Each cloud of rows lies close to a flat space through zero, with a little noise off it, and is much wider in some directions of that space than in others. After each cloud: how many dimensions does that space have?

[[  3  17  33  12   6  -8  27 -15 -25  27 -20  22  -6  18  -6  19  23  19
    6  23  -4  -2  32]
 [-10 -14   3   0 -17  -9   3  21  13 -12   7 -11  20 -20 -27   9   2 -34
   56   2 -31 -11 -12]
 [ -4   7  -6   9  18  26   2 -27   1  14  18 -32 -45   2 -26   4  -9 -38
    4  30  -2 -21  -5]
 [  4  10 -10 -11 -17  19 -21 -22   0  -2 -28  -1  22   8 -21 -10   6  10
   11  15 -20  -2 -23]
 [ -4 -11  26  -2  -6  -9  27 -26  32   9  35   4  14 -21 -30  13 -28 -14
   35   5 -33   9 -39]
 [  3  -2  15 -15  16  21  13 -13 -16  -2  16  27  22   3   2  31 -21 -26
   20   9 -17  -3 -12]
 [  5   7  17  -7  20  -9  20  10  10   4 -16   6  -1 -51  -9  -3   9 -19
  -20  -2  -7  39   0]
 [  7 -11  20   2  -7   6  -2   1 -13 -22  -4   9 -26  -7  15  10  -9  -3
  -10  18   5 -13  -7]
 [-16  -2   8  19 -22  -5  25  22 -24 -32 -11 -21 -30 -10 -17   7   3 -20
  -28   5 -21   5 -12]
 [  6  -4  24  -1   9   3   0   9   4  20   4  41  27  15  31   3  13  16
   29 -12  20  -5 -31]
 [ 15  11  18 -20   2   3  31  -8  22 -35 -21 -12  53 -19  11 -11  10  -6
  -15 -11  -8  -2  15]
 [-69 -20 -34   0  36 -23 -42 -34 -29  45  -9 -13 -23  -8  11  33  20 -30
   26  -1   3   2  13]
 [ -8 -13  25 -26 -16  30 -18  -4  25   0  33 -30  32  -6   3  13   8  -9
   15 -11 -24 -41   8]
 [-12   6 -29 -21  24 -25 -34 -18 -21  27 -16  28  17   6 -27  29  19  28
  -13   2  26  -1  19]
 [ 23  -6 -25   6 -33  16  12   3 -12   9 -39  56  16  -2  25 -16   3 -22
    1   7 -17  31   0]
 [ 32  -5  35  -3 -34 -15  -4  24  -3 -34  11  -7   1   5  -2  37  -7  49
  -46  -2  33  33 -25]
 [ -1 -39  -8  -5 -31  16  59 -25   7 -10 -43  48  22  18  41  10  14 -20
   26 -10  30 -31 -13]
 [  1 -27 -10   5  26  14   4   2  -9  23  -1 -28 -11  12  22  -7 -38 -14
   14  10   1  13  12]
 [ 22 -25 -14   5  -1 -40   3  15  -7  34 -17 -20 -24  22  -1  -9 -13   9
    0  19 -14  17  -2]
 [-15  38  -9  -5  -1  31 -37 -18 -13  -7   5  11 -22 -16 -18  13  14 -17
   34 -13 -16  -7  40]
 [ 30  21  12 -30  12 -13 -22 -31  -5  26 -23  35  38 -19  -7  10  19   2
   -5 -28   3 -12 -11]
 [ -1  -8  28  24  21  -4  13  28  10 -24  16 -31   4 -43   9 -35 -30  12
  -45  11   5   7  34]
 [ 25   4   5   7 -12  37  14  23   8 -33  -9 -18   2   5  17 -22  -3 -19
   -4  12   3  -3   1]
 [ -5 -33 -31 -19   5 -23 -24 -31  31  27  20 -14  -7  36  53 -17  -3  19
   12  13   2 -21  29]
 [  7  19  10  17  -7  -6  -4  14 -15 -38  18 -16   5 -24   2  16  -4 -25
  -14 -11   3   4  23]]
 => 20

[[  5  -3  33  -5  11 -12   0  -5   2 -12  -6  -4   4  11  -8 -16 -17 -24
   11   8 -26  10  -1]
 [-24  19   4  -1   5  10   0 -37   4  14  -3 -16 -23  26 -28 -12 -15   8
    4   1   8  -1 -20]
 [-35  13  26  -8  16 -27  -4   7  38   1 -40  -3 -27 -10   9   7  14  11
  -19  12   8  23 -23]
 [ -5 -35  25  -2  14 -33  -1  22  -9 -11 -27 -26  15 -10  34   1   8  -3
   -6  39  -7  40  12]
 [ -3  -8   0  15  -4 -17 -19   7 -13  18  13   7   4 -16  18  14  13   8
    8  -6   6  -6  16]
 [  5  -8  30  -9 -22 -39   3  32  23 -35 -23   5  -9 -19  14   6  -2  12
  -12 -19   6  27  -8]
 [ 14  12  -5  -1 -18   7   2  -6   9 -15   3  16  -5   3 -25  -8 -17   3
   -4 -19  25   8 -10]
 [ -6   4  33  -7   1  -8   1  -8   5  15 -23  16 -22  11  -8 -13 -13  -7
  -11  10  -6  15 -14]
 [ 23   3  27  -4 -32 -20  -7 -11  15 -11   4  25  -3  18 -26 -10 -17   0
   15 -35   3  13 -13]
 [ 25 -19 -43   3 -21  24  23  19 -36  -9  18 -25  24   2  15  -2   8   8
  -17  20  22 -15  24]
 [ -3   1  48  -1  28   1 -10  26   0  -5 -23  22 -33  -1  10   1 -11 -21
  -11  21 -34  22 -10]
 [-11   5  -1  -3  11   7   4 -14   0  10  -6  -1  -3  -2  -5  -6  -7  -4
   -1   4  -3  -2  -3]
 [ 43  22  40   7 -18   5 -16  -4  -9   3  44  48 -32  25 -25  10 -17 -21
   34 -59 -61 -58 -15]
 [  6  16 -28  -1 -13   4  10 -32   7  13   8   0  11  10 -25  -6   1   5
   -4  -4  32 -20  -8]
 [ 11  10  -2  -6   1  -6   7  -3  13 -13  -4   9  -1 -11  -8   6  -7  -2
   -6 -12   2 -11 -15]
 [ -2 -24   3  -5  15   8   1  19 -11  11  -9   8  11 -14  29   2  10 -11
    3  13 -33   8  16]
 [ -2   0  33  20   1 -21 -35  -2 -10  16  22   4  -4  19  -1   0   7  -6
   27   0 -10   5  13]
 [  1   4   8   8  18  -3  -4   6 -10   0   3  -4  -8  -4   7   8   1  -9
   -4  16  -8 -13   1]
 [-15   3 -36   5 -13  18  -1 -14  -3  11  15  -8   9  -5  -7  -1   2  18
    9 -18  25  -2  10]
 [ 20 -40  -3 -16 -34 -26  26  11  -2  10 -29 -15  32  10  26  -8  27  14
  -23  30  16  22   7]
 [ 15  10  36  12 -29 -10 -31 -16  -1   2  19  37 -32  22 -33   1 -27  10
   27 -51   2  12 -19]
 [-11  15  -9  -8   3  18  13   7   9 -13   6  -1   3 -14  -6 -15 -11 -13
   -4  -9  -6 -14  11]
 [ 13  16   4  -9 -21  -7   5  27  39 -27  -9  25 -14  -6  -4  10  11  10
  -17 -26  13   0 -17]
 [  1  19 -16 -14  -7   5  16 -18  30   0  -7   6   3   5 -18  -3   6   2
   -6 -15   7 -17 -19]
 [  2  13  13   1  -7 -15  -4  12  23   6 -14  19 -12   5  -1   3  19   6
  -23  13  26   9 -10]]
 => 12

[[-40  -2 -18  12  -1 -24  11   2 -25 -46   2  -8  13 -24 -35 -17  -6  25
  -12 -28 -18 -22  51]
 [-19  -4   0   1  -4   1  11   3  -8 -26   6 -14  15 -10 -20  -7   3   2
  -10 -17   0 -17  19]
 [-36  -4 -12   7  -7 -10   8   3 -16 -34   2 -16  17 -10 -17 -12  -2  10
  -10 -20 -11 -19  42]
 [  5   0   0  -2  -3  -6   0   3   5   4 -17  11 -10 -12   0  -6  -6   6
    9   2  -8   0   0]
 [ 40   7  14  -7   3  18  -5  -6  15  39  10   7  -6  25  26  16   0 -12
    5  23  18  11 -48]
 [ -1   0  -8   4   0 -14  -4  -1  10   9 -27   6 -17 -17  -2   0  -7  14
    8  12 -11  12   9]
 [ 24   5  10  -2   0  10   2  -4   8  23   0  10  -7   8  18  13  -1   1
   11  20   7  12 -26]
 [-15   0  -8  -1  -2 -18   1   5  -9   2 -17  10 -15 -12  -9  -1  -6  15
    5   7 -12   2  12]
 [-27 -10 -17  -2  -4 -28   7   6 -16 -11 -18   6   2 -25 -20  -3  -8  22
   -3  -7 -21  -1  36]
 [ 27   6  19  -4  10  32 -12  -4   8  23  21 -12   4  29  24   1  16 -24
   -6   1  23  -4 -38]
 [ 14  -1  15   7   0  24   7   0   5   5  20 -15  14  24   5   2   7 -21
   -3 -16   9  -8 -17]
 [-15  -4 -23 -10  -3 -54   6   7 -16   9 -60  45 -46 -60 -27   3 -27  39
   27  33 -35  27  33]
 [  8   0  -3  -2  -1   3  -1   2   1  -2   2  -1   3  10   4   0   2  -3
   -6  -4   1  -7  -3]
 [-11  -9 -12   2  -1 -12   8  -3  -6  -1 -19   7 -12 -19  -9   6 -13  10
    2   5 -10   1  17]
 [-30   0 -18   1 -11 -47   8   5 -11 -10 -46  31 -28 -53 -18   3 -24  35
   11  19 -30  18  40]
 [ 19   3   4   4   8  28  -3  -7  12   8  12 -19   9  18   5   3   9 -15
   -4  -9  14  -6 -20]
 [  4  -4   0  -9   5 -23   1  -4   4  16 -36  31 -28 -27   9   7 -12  16
   12  40  -8  28  -4]
 [ 10   0 -10  -9  -5 -18   1   1   7  19 -33  28 -27 -21   4   3 -18  20
   13  31 -18  22   3]
 [  8   5   5   7   4   1  -1  -2  -1   5   5   4   1  -3   2   0  -4   4
    3   8   4   8  -8]
 [ -5  -1   5  -1   3   0   0   2  -2 -14  13  -7   5  -7  -3  -1  -1  -6
  -10  -5   4  -3   4]
 [-17   1 -13   2  -8 -11  -2   7  -6 -13 -17   8  -5 -15 -10  -3  -5   9
    6   4 -10   8  16]
 [ 62  10  27   0  10  70 -12 -18  25  27  68 -40  33  59  48   3  31 -44
  -15 -12  51 -20 -77]
 [ 12  -5  -3 -10   9 -24  -1   6  10  27 -39  36 -33 -25   8   3 -21  23
   16  35 -14  28  -7]
 [  3   1  -2  -1   2  -2  -4   0   0  19 -12   9  -7  -4   0  -4  -8   1
    2  14  -4  12  -6]
 [ 18   5   2  -7   9  13  -4   1   8   8  13 -10  10  20   8   0  10 -12
   -2  -6  10 -14 -20]]
 => 2

[[ -1  -8 -13  -1  14   9 -39 -12 -16  18 -31  27  25   3 -21  25 -22   4
   41 -23   7  23  -9]
 [ -7  32  -3 -39   7 -19 -34 -33 -20  29 -31 -28   7   8  22 -33  10  -2
    4 -19 -19  -6 -10]
 [-14  35  62  30 -39  20 -32  30   6   7  20 -12  35  -9 -24 -16 -38 -47
   13  -2  20  -4  39]
 [-21  13  -2   5  26   2  -2   4  24  21  -3   4  -7  -8  20  14   1  11
    1  38 -28   2 -19]
 [ -6  18  58 -20 -41  30  -6   9  -3 -22  -2  27  56  56 -10  -7 -48  49
    3 -54   4 -14  38]
 [  1 -27 -42   2  40  -3  36 -12   2   6  -2  16 -19  -6  16  11   4  30
   -9   3   6  -6 -16]
 [ -6 -14  20  30 -18   0  38 -11  20 -19  26  29  36   0 -12  17 -25   9
  -12  -7  26  16  41]
 [  0 -20  -7  33  -3  13  50  -3  -1   9   6   2 -36   1   4  -2  -5  28
  -19  20  -1 -17 -13]
 [ -4  -8 -26  25  40   8   2  20  -1  12   8  -4 -18 -30  -3   3  -1   0
   -4  27  11 -20 -23]
 [-23   7 -18  11   5  -7  24 -14   2  34  -6  13  24 -12  -2 -31 -62 -50
   11 -67  43  11  47]
 [-35  10  13   2 -34  -7  74 -62  50  11   2  27  -8  13  36  15 -11  14
  -24 -32  -4  17  35]
 [ -2   2 -14  -3   5 -39   3 -33 -21  17 -14 -24   6  -1  -5 -27  16   9
  -15  27 -25  15 -14]
 [ 22 -27   2  18  13  16  25  37  -2   6  28  -3  -4  -9   6 -16 -28 -27
    6  17  26  -7  21]
 [-14  27  16  21 -36  16 -32  -8  30  20  -2 -10 -44 -46   6  32  22 -85
   28  -9  17   7   0]
 [ -8  -6 -20 -22 -15 -22  14 -43  22  -9 -27  43  38  54  -4  27 -20  31
   13 -35 -36  64  14]
 [ -9 -10  52   3 -26  19  52 -37  68 -13  26  53  18  17  46  71   2  39
   -1  24 -11  26  35]
 [ 18 -35  21  35  10   7  27  -4  12  10  28  24  28 -18   6  24 -26 -10
   17  39  28  25  32]
 [-44 -49 -16  14  22 -39  81 -38   1  41 -30  29 -48 -92  -6  40  24 -27
    4  45  10  17  -2]
 [ 22 -24   6 -25  10  25 -31  51 -20 -19  -9   5 -27 -14 -10  24  23  -7
   27   5  11 -23 -19]
 [-27   0  69  -5   2   5  15  17   5 -29  21  32  66 -16 -13  24 -13  52
  -15  19  17 -23  38]
 [ 20  29  14   8 -44  23 -46  -9   6   3  -2 -26 -21  25   5  -2  12 -27
   13 -16 -10   6 -15]
 [  9  -6 -39  23  34  -4  22   6  10  16  24 -23 -33 -26  22 -18   6 -30
  -18  20  18 -12  -8]
 [ -6  21  14 -21 -26 -14 -24 -22   7 -51   3  13  56  35 -21  16  13  41
  -18 -34  -9  15  14]
 [ 15 -22   8  11  -1   0   7  -3   5 -24  18  27  51  21 -13  17 -22  27
    3   3   8  26  23]
 [ -4  -6 -34 -12   7 -22   3 -56 -10  23 -32  -8 -32 -10  12   7  33   8
    0  -1 -15  10 -33]]
 => 12

[[ 12  -7  26  18 -33 -26  -8  14  28 -14   5 -19  12  -2  -5  39  10 -39
    1 -16 -17 -20   6]
 [ 33   6 -19 -25  18  19  -2  -3 -15  -7  13   7 -17   4  -4  21  -1 -14
  -15  14  37   5 -15]
 [ -1  16 -43   9  -7  30 -32  -3 -11   2  -3  29 -23  22  11  46  25  10
  -16  13  20  -5  13]
 [ -5  -9  22 -13 -26  -9  21  -9  -3 -24  -6  -2  12 -55  21  -6   9  18
  -21 -11  -2 -19 -20]
 [ -8  -3 -14  16 -23   3  -2   3  12  -1 -17  19  14  -1  26 -16  11  -1
  -15  16 -19 -10  23]
 [  1 -21  13  -9 -10  -2   2  49   9   4  12 -27  14   7  -1 -42  28 -21
   16  10  28   2  25]
 [-41  29   9   3 -27 -28  -8 -43  33  31  15  23 -19   9  17   0  10  25
   29 -33 -27  21 -12]
 [ 13  21 -10   4 -20  -3 -12  -2  41   7  16 -23  15  -2   0  -5   0 -28
   17 -10  -1 -17 -10]
 [ 15  32  14   0 -22 -41  -2 -17  26   0  23 -25  -2  -3 -11  10   6 -24
    5 -29   6  35 -16]
 [ 24 -22 -34 -20  16 -24   8  31  23  26  29 -20 -13  50  12   9  -2  15
   26  22 -27   8  37]
 [ 30  17  18 -24  14  -9  -9  -9  24 -13  32 -38   5  45 -10  20 -27  19
   12  18   6  34   1]
 [ -5  30  35   1 -21   4 -12  -8  -2 -31 -10  -1  20 -27 -14  -5   7 -10
    2 -11  21  22   4]
 [-32 -16  -8 -20 -23   4  18 -16   9   0   4   3  -5 -14  28  -3  -6  43
   14   4 -35 -40   0]
 [ 18 -24  21 -30  26 -44  28  17   6  35  12  22 -23 -30  37  16 -23  26
   23  16 -12   7   7]
 [  0  -2 -43  14  17  11   8   2  -6  35  10  13 -34 -13  -8 -12 -17   6
   22   0 -21  -5   3]
 [ 13 -10  -6  -5   0  -4  12   7 -14  19  13  -5   4  17  -1 -26  -3 -46
   22  -3   4   7   2]
 [ -6 -18  15 -14  -4 -13  42  18  21  10  25 -20   4 -18 -16 -73 -28 -15
   37  23 -24  15   7]
 [-37 -17 -45   0   4 -24  32  39   1  32 -31  18  -2 -11  19 -26  21  -7
   -6  42  -4 -19  32]
 [  4 -34   5  -5  -1   2  29  38 -22 -29 -12 -20  34  13 -31 -55  29 -64
  -16   3   9   9   8]
 [  0  -3   5 -37  37 -29  23  35 -15  -3 -48  17   0  13   5 -14  -8   3
   -5  51  12  19  74]
 [-36 -20   7  -5  -8  15   2  20  24 -19  -8 -12  42  26 -25 -29  32 -20
   21 -13 -27 -25  -1]
 [  5  20 -11   0  -1  -2 -24 -30  33   4 -17   0 -17  21  19  55 -29  21
  -13   4 -23 -53  14]
 [ 33 -11  12 -16  16  17 -31  23 -12 -13 -16  15  -3  30  29  51  11   6
  -29  29  44 -17  33]
 [  3   1 -38  16  32   9 -36  27 -12  11 -35  28 -43  24 -10  52  50  10
  -58  -9  37 -13  20]
 [ 23  36 -26  -6   3 -37 -17 -48  57  17  -4  13 -42  38  12  47  -2   9
  -30 -32 -39  -3   7]]
 => 17

[[ 13  45   6 -11  16   1  -5 -18  53 -49  33 -21 -15  28  37  15  15   3
   49  22  33  35 -14]
 [-25  36   6  -6  -1   0  -8 -13 -18  -9  20   3   8   9  -2  25 -29  -8
   15   4   0  41  35]
 [ 32 -16  -6   9  -6  -8 -10  -1 -12  -3 -10   7  -8 -34  -2  -7   7  -5
  -18  19   3 -14 -13]
 [  5  -9   7 -26 -21  29 -14  -5   8  11  -9 -43  -1  -5 -27  14  24   3
   17  -9  25 -34 -10]
 [-19 -12  -1 -22  -4 -18  35  -4 -30 -23 -14 -47  29  -6   8  -3   2   7
   10   9   1   2 -12]
 [ 11  -5  18   3   6 -17  26 -20 -26 -30  10  25  41  24  17  20   5   6
  -23 -15   5  34  12]
 [-27   4 -12 -44   2   6  13  19   4 -27  -2 -56   8 -10  -9   0  23  19
    5  10   3  -7  -3]
 [ 11 -17  25  34   9   5 -30  -1   9  35  21  60 -10  15  -5  10 -17  -3
    1 -16  24   3  32]
 [  4   9 -42 -31   8   8 -17  10  21  -9   3  -9  18 -18 -20 -11  -6 -22
   -3  21  -4 -15   9]
 [-34   2   3   8 -25 -11   9  -8 -31  23  -5   2 -22 -24  -3   9  -7  16
    0  -5 -24  24  14]
 [ 12 -16  -1 -13  17 -18  12  -4 -19 -19   1 -63  25 -45 -17  16  -6   8
  -15  10  -4 -19   2]
 [ -7 -26  10 -14 -40  -4   4   2 -34  -9 -45 -20   9 -23   4  17   9  13
  -15  -3 -26  -5 -19]
 [-11  -8  32  -3 -34   1  17 -19 -49   8 -42   3  14 -23  11  30   0  -1
    0  -9 -19  -2 -14]
 [-33   2   6 -30 -25   7   0  10   3 -27  -9 -10  17  41  15   3   6  10
   23  -4  11  29   9]
 [-14   4  14  -2   3   2  11  -7 -35  17 -19 -26  13  -9 -18  -2 -22 -18
    0  -9 -21 -26  -3]
 [-17  29  11 -26 -13  40  22 -27   5  21 -14 -41   6   5 -13  24  13 -11
   36 -26   6 -31 -21]
 [  5   2   7 -15  33   3  -6  -4  16  15  -2   9  -7  -3  -4 -13  13 -25
   19   3  -2 -25 -24]
 [ 10  18 -16  31  15  12 -12  -7  49  40  29  59 -45  32   9 -20   8 -10
   16 -14  11   8  -9]
 [ -1   3  28   5 -11  -1   4  -9  -2  -4  -8   9   0  17  18  -6  -4  -4
   21  -1  12   9   5]
 [ -2  10 -12 -10   0   7  -1   6  11 -34  11 -24  11  39  15  19   7  10
   21   9  34  12 -22]
 [  7  -9  -7  -5   6  -3 -10 -16 -17  31  -3  -5   4 -40 -31  -2 -14 -22
   -7   0 -12 -21   9]
 [-45  20 -23   1 -32  20  54  10 -22  25 -23  17 -15  17   2 -32  17  11
  -23 -27 -37   1 -11]
 [-10 -30  27   1 -20 -17  -1 -17 -30  16 -11   7   7   4  -2   7   1   9
   -8 -25 -14  22  12]
 [ 26   4  26  14 -23  -3   3 -23 -25  -4 -21  10  -7 -11  13  -8  -4 -16
    7  10   5   1 -10]
 [  7  14 -35   4  14  -1   3   1  35   8  19  18 -20  -7   6 -23   5  -8
    9  15   8   0  -8]]
 => 15

[[  4 -16  11   0  44   9 -26 -14  -5  12  33 -24  -7 -14  45  18  -6 -14
  -10  -7  -3  10  -5]
 [-14 -10  13  23  -9 -25  -8 -14   9   5   6   1  -3 -21 -19  12 -28  16
  -15 -31 -11   2  12]
 [  7  -4   3  19 -14   2  21  29  31  -4 -11  42  -6  -5   6  -5   1   0
   22 -20  19  -8 -13]
 [ 17  -8 -21  12   5  35  -7 -22  15 -13  26   5 -19  25  26   9  -1 -24
   30  -4 -18  -6  15]
 [  8  -3  -6  -4  26  -9 -41  -5 -27  17  17 -32  -5 -30  14   4  -3  21
   -3  14   7  18  10]
 [ 37  -3   1  24  11 -19 -25  20  -4  31  23 -15  24 -32   5 -15  15   5
  -34  11  18  33 -11]
 [ 28   9 -20  18  30 -15 -29  34 -10  34  40 -47  33 -23  11  -4  11  12
  -58  17  26  25 -14]
 [ 14 -11   0  -5   1  23  -6  -3  -7 -12  -1  -7 -18 -22  17  -9   0  32
   22  17 -21   9   6]
 [ -7  10  -9  22 -11 -14  32  19  19  -1   0  24  12   5 -14  -4  -6 -49
  -10 -27  12 -21 -10]
 [  2  -1  27 -10 -24  30  39  13  17  -7 -26   4   0  35  18 -11  17   3
   34  13 -11 -13 -24]
 [  1   7   1  26  -3  -2  -7  -7   2   3  17  10   3  -4  17   9   1 -42
   16 -15  11 -12  -2]
 [-10   1  16  10 -11  -3   5 -14 -16 -22   4  22  13 -16  -8  -4  21 -19
  -10   8  -6 -29  25]
 [ 16  14   8  16  13  13  22   3   7  39  -1 -10  15   1   8 -14   3 -16
  -28  23 -16  13  11]
 [-26 -20  45 -17 -11  -7  20   5 -10 -19 -40  11 -14 -27 -14  -4  -7  54
   16  16 -26 -14  16]
 [  9  -8 -17  11 -12  -2 -25  -4  37 -10  -7  29 -31 -30 -26  15 -24  12
    9 -29  12   9   7]
 [ 15  -3  -6   1  29   4 -27  -3 -11  10  21 -10  -6   2  27  -7  27 -22
   28 -15  15 -24  19]
 [  5  13  17  17 -40   9  14  -5  14  -9 -13  10  10   1 -26   1  10   1
   -6  18 -11 -16   7]
 [ -8 -15   2 -19   3 -12 -32 -34  -1 -12  -5  14 -22 -24 -24   6 -11  32
   -9 -25  -4  14  19]
 [-22   0  15  -2  -4 -28  10 -34  16   2  -8  41  12  17 -37  11 -10 -31
  -42 -26   5   7  16]
 [  4 -29 -23  13 -15  -5 -21  21  35 -50   8  43 -22 -41 -24  30 -23  51
   -1 -12  16   3   4]
 [  6 -34  37   0   3 -23  -9  -2 -20   3  -2 -18  -2  -7  18 -17   4   0
   37  -6 -14   3 -10]
 [  6  30   5  10 -31   0 -14 -16 -16  16  -6   1   8  22  -4 -14  30   2
   27   2  12 -14  13]
 [  4 -17  16   6 -22   9 -11 -24  11 -17   3  -4 -11 -15 -11  -3   1  51
   -1 -14 -32   0  14]
 [ 28  21 -18  28   1   1 -31  12   7  29  14  -5   9   1 -11   2  15  21
   -8  21  21   2  34]
 [-12  21 -20  27 -13  20   9 -18   3   3   8  21 -13   0  21  20 -29 -21
   15   3  -3   8   0]]
 => 15

[[-13   2  -7  13   9  -8 -15 -16   4  -6   3   0  -1 -11  -1   5  -8  10
   -3  16  -1  14  15]
 [  4   6   4   6  -3  -1   3   0   4  13  -1   3   0   3   0  -7  -8  -7
  -11   6 -10   2   9]
 [-11 -16  -2  -7  -2 -30 -12  -8  -9   1  14  -6   2  21   0  -8   3  -1
    5   6  11  11   1]
 [  1 -29  -6 -15  -2 -18   3  11 -29 -19   3 -17   1  31  16   1  24   2
   17 -30  35 -12 -26]
 [ 49   0  -2  12  -8   3  29  26 -28  17  -5 -19   5  41  35 -32  11 -33
  -44 -59   9 -42   0]
 [ -3   5   7  15   3 -20  -3 -17   0  17   7  -6   0  10  -6  -7 -14  -3
   -9  12  -6  19  18]
 [ 13 -15   4   4  -3  -8  10  10 -24  -6   0 -17  -5  26  15   0  11   0
    1 -29  20 -13 -15]
 [  5  -1 -19 -15  -4  25  -5  21   6 -15 -10  15   3 -15  19  -3  11  -4
  -12  -5  -2 -26  -6]
 [  4   1   1   4   0   6   5   4  -3  -2  -5  -2  -2   1   5   3   1   1
   -1  -6   1  -4  -3]
 [ 16  -5  -3 -16 -10  24  12  27  -5  -8  -9   5  -2   0  13   0  15  -8
   -1 -22   4 -30 -22]
 [-26  10   8  -7   1   7 -16 -16  28  -1   5  17  -6 -38 -31  18 -13  17
   21  44 -19  26   5]
 [ 14  29  16  14  -6  24   9   2  24  28  -5  14  -9 -23 -12  -4 -23 -10
  -25  21 -38   2  19]
 [ -6  -7 -11  -9   4 -14  -4  -5  -5  -4   4  -3  13  12   3 -10   9  -5
    4  -8  11   1   2]
 [-27  21   2  10  11   5 -16 -26  31   5  -1  17   1 -37 -27  15 -23  14
    9  48 -25  34  24]
 [-20 -10  -4 -30  -9  -4 -17   3  12  -7  11  14  -1 -12 -13   2   6   4
   17  25  -2   5 -10]
 [  6   4   3  20   8  -5   2 -14 -11  -8   4 -18  -1  -2  -4   5   1   8
    1 -18  12   3   3]
 [  5  25  12  12  -7   4  -2  -5  27  38   1  18  -3 -12 -10 -15 -31 -18
  -33  38 -43  14  33]
 [  1   0   3  -5  -9  12  -3  13   9   3  -2  13  -9 -10   4   3  -5  -2
   -8  16 -13  -5  -1]
 [ 35  10   4  24   3   8  27  10 -18  13 -12 -15   4  23  19 -14   1 -17
  -27 -41   3 -21   5]
 [ -8  -1   4   2  -4  -6 -14  -7   6   0  12   1  -8 -13  -9   4  -7   7
   -1  18  -6   9   5]
 [ 12   5   4   2  -5  17   7  10   2   0  -5   2  -5  -8   2   2   1  -2
   -5  -8  -5 -12  -5]
 [  3  -7  -7 -27  -8   3   6  18   1   5  -3  10   9  14   8 -15  10 -17
   -2  -5  -2 -15 -10]
 [ -1   5 -10   2   9   7   1  -2   2  -8  -7   2  10  -5   4  -1   4   0
    0  -7   3  -3   4]
 [-11   7  -8   3   6  -1 -11  -9  13   0  -1   9   4 -13  -4   0  -9   3
   -5  20 -10  11  15]
 [-27 -14  -3   0   9 -24 -17 -18  -3 -14   7  -4  -1   1  -8  15  -1  19
   23  19  13  25   0]]
 => 7
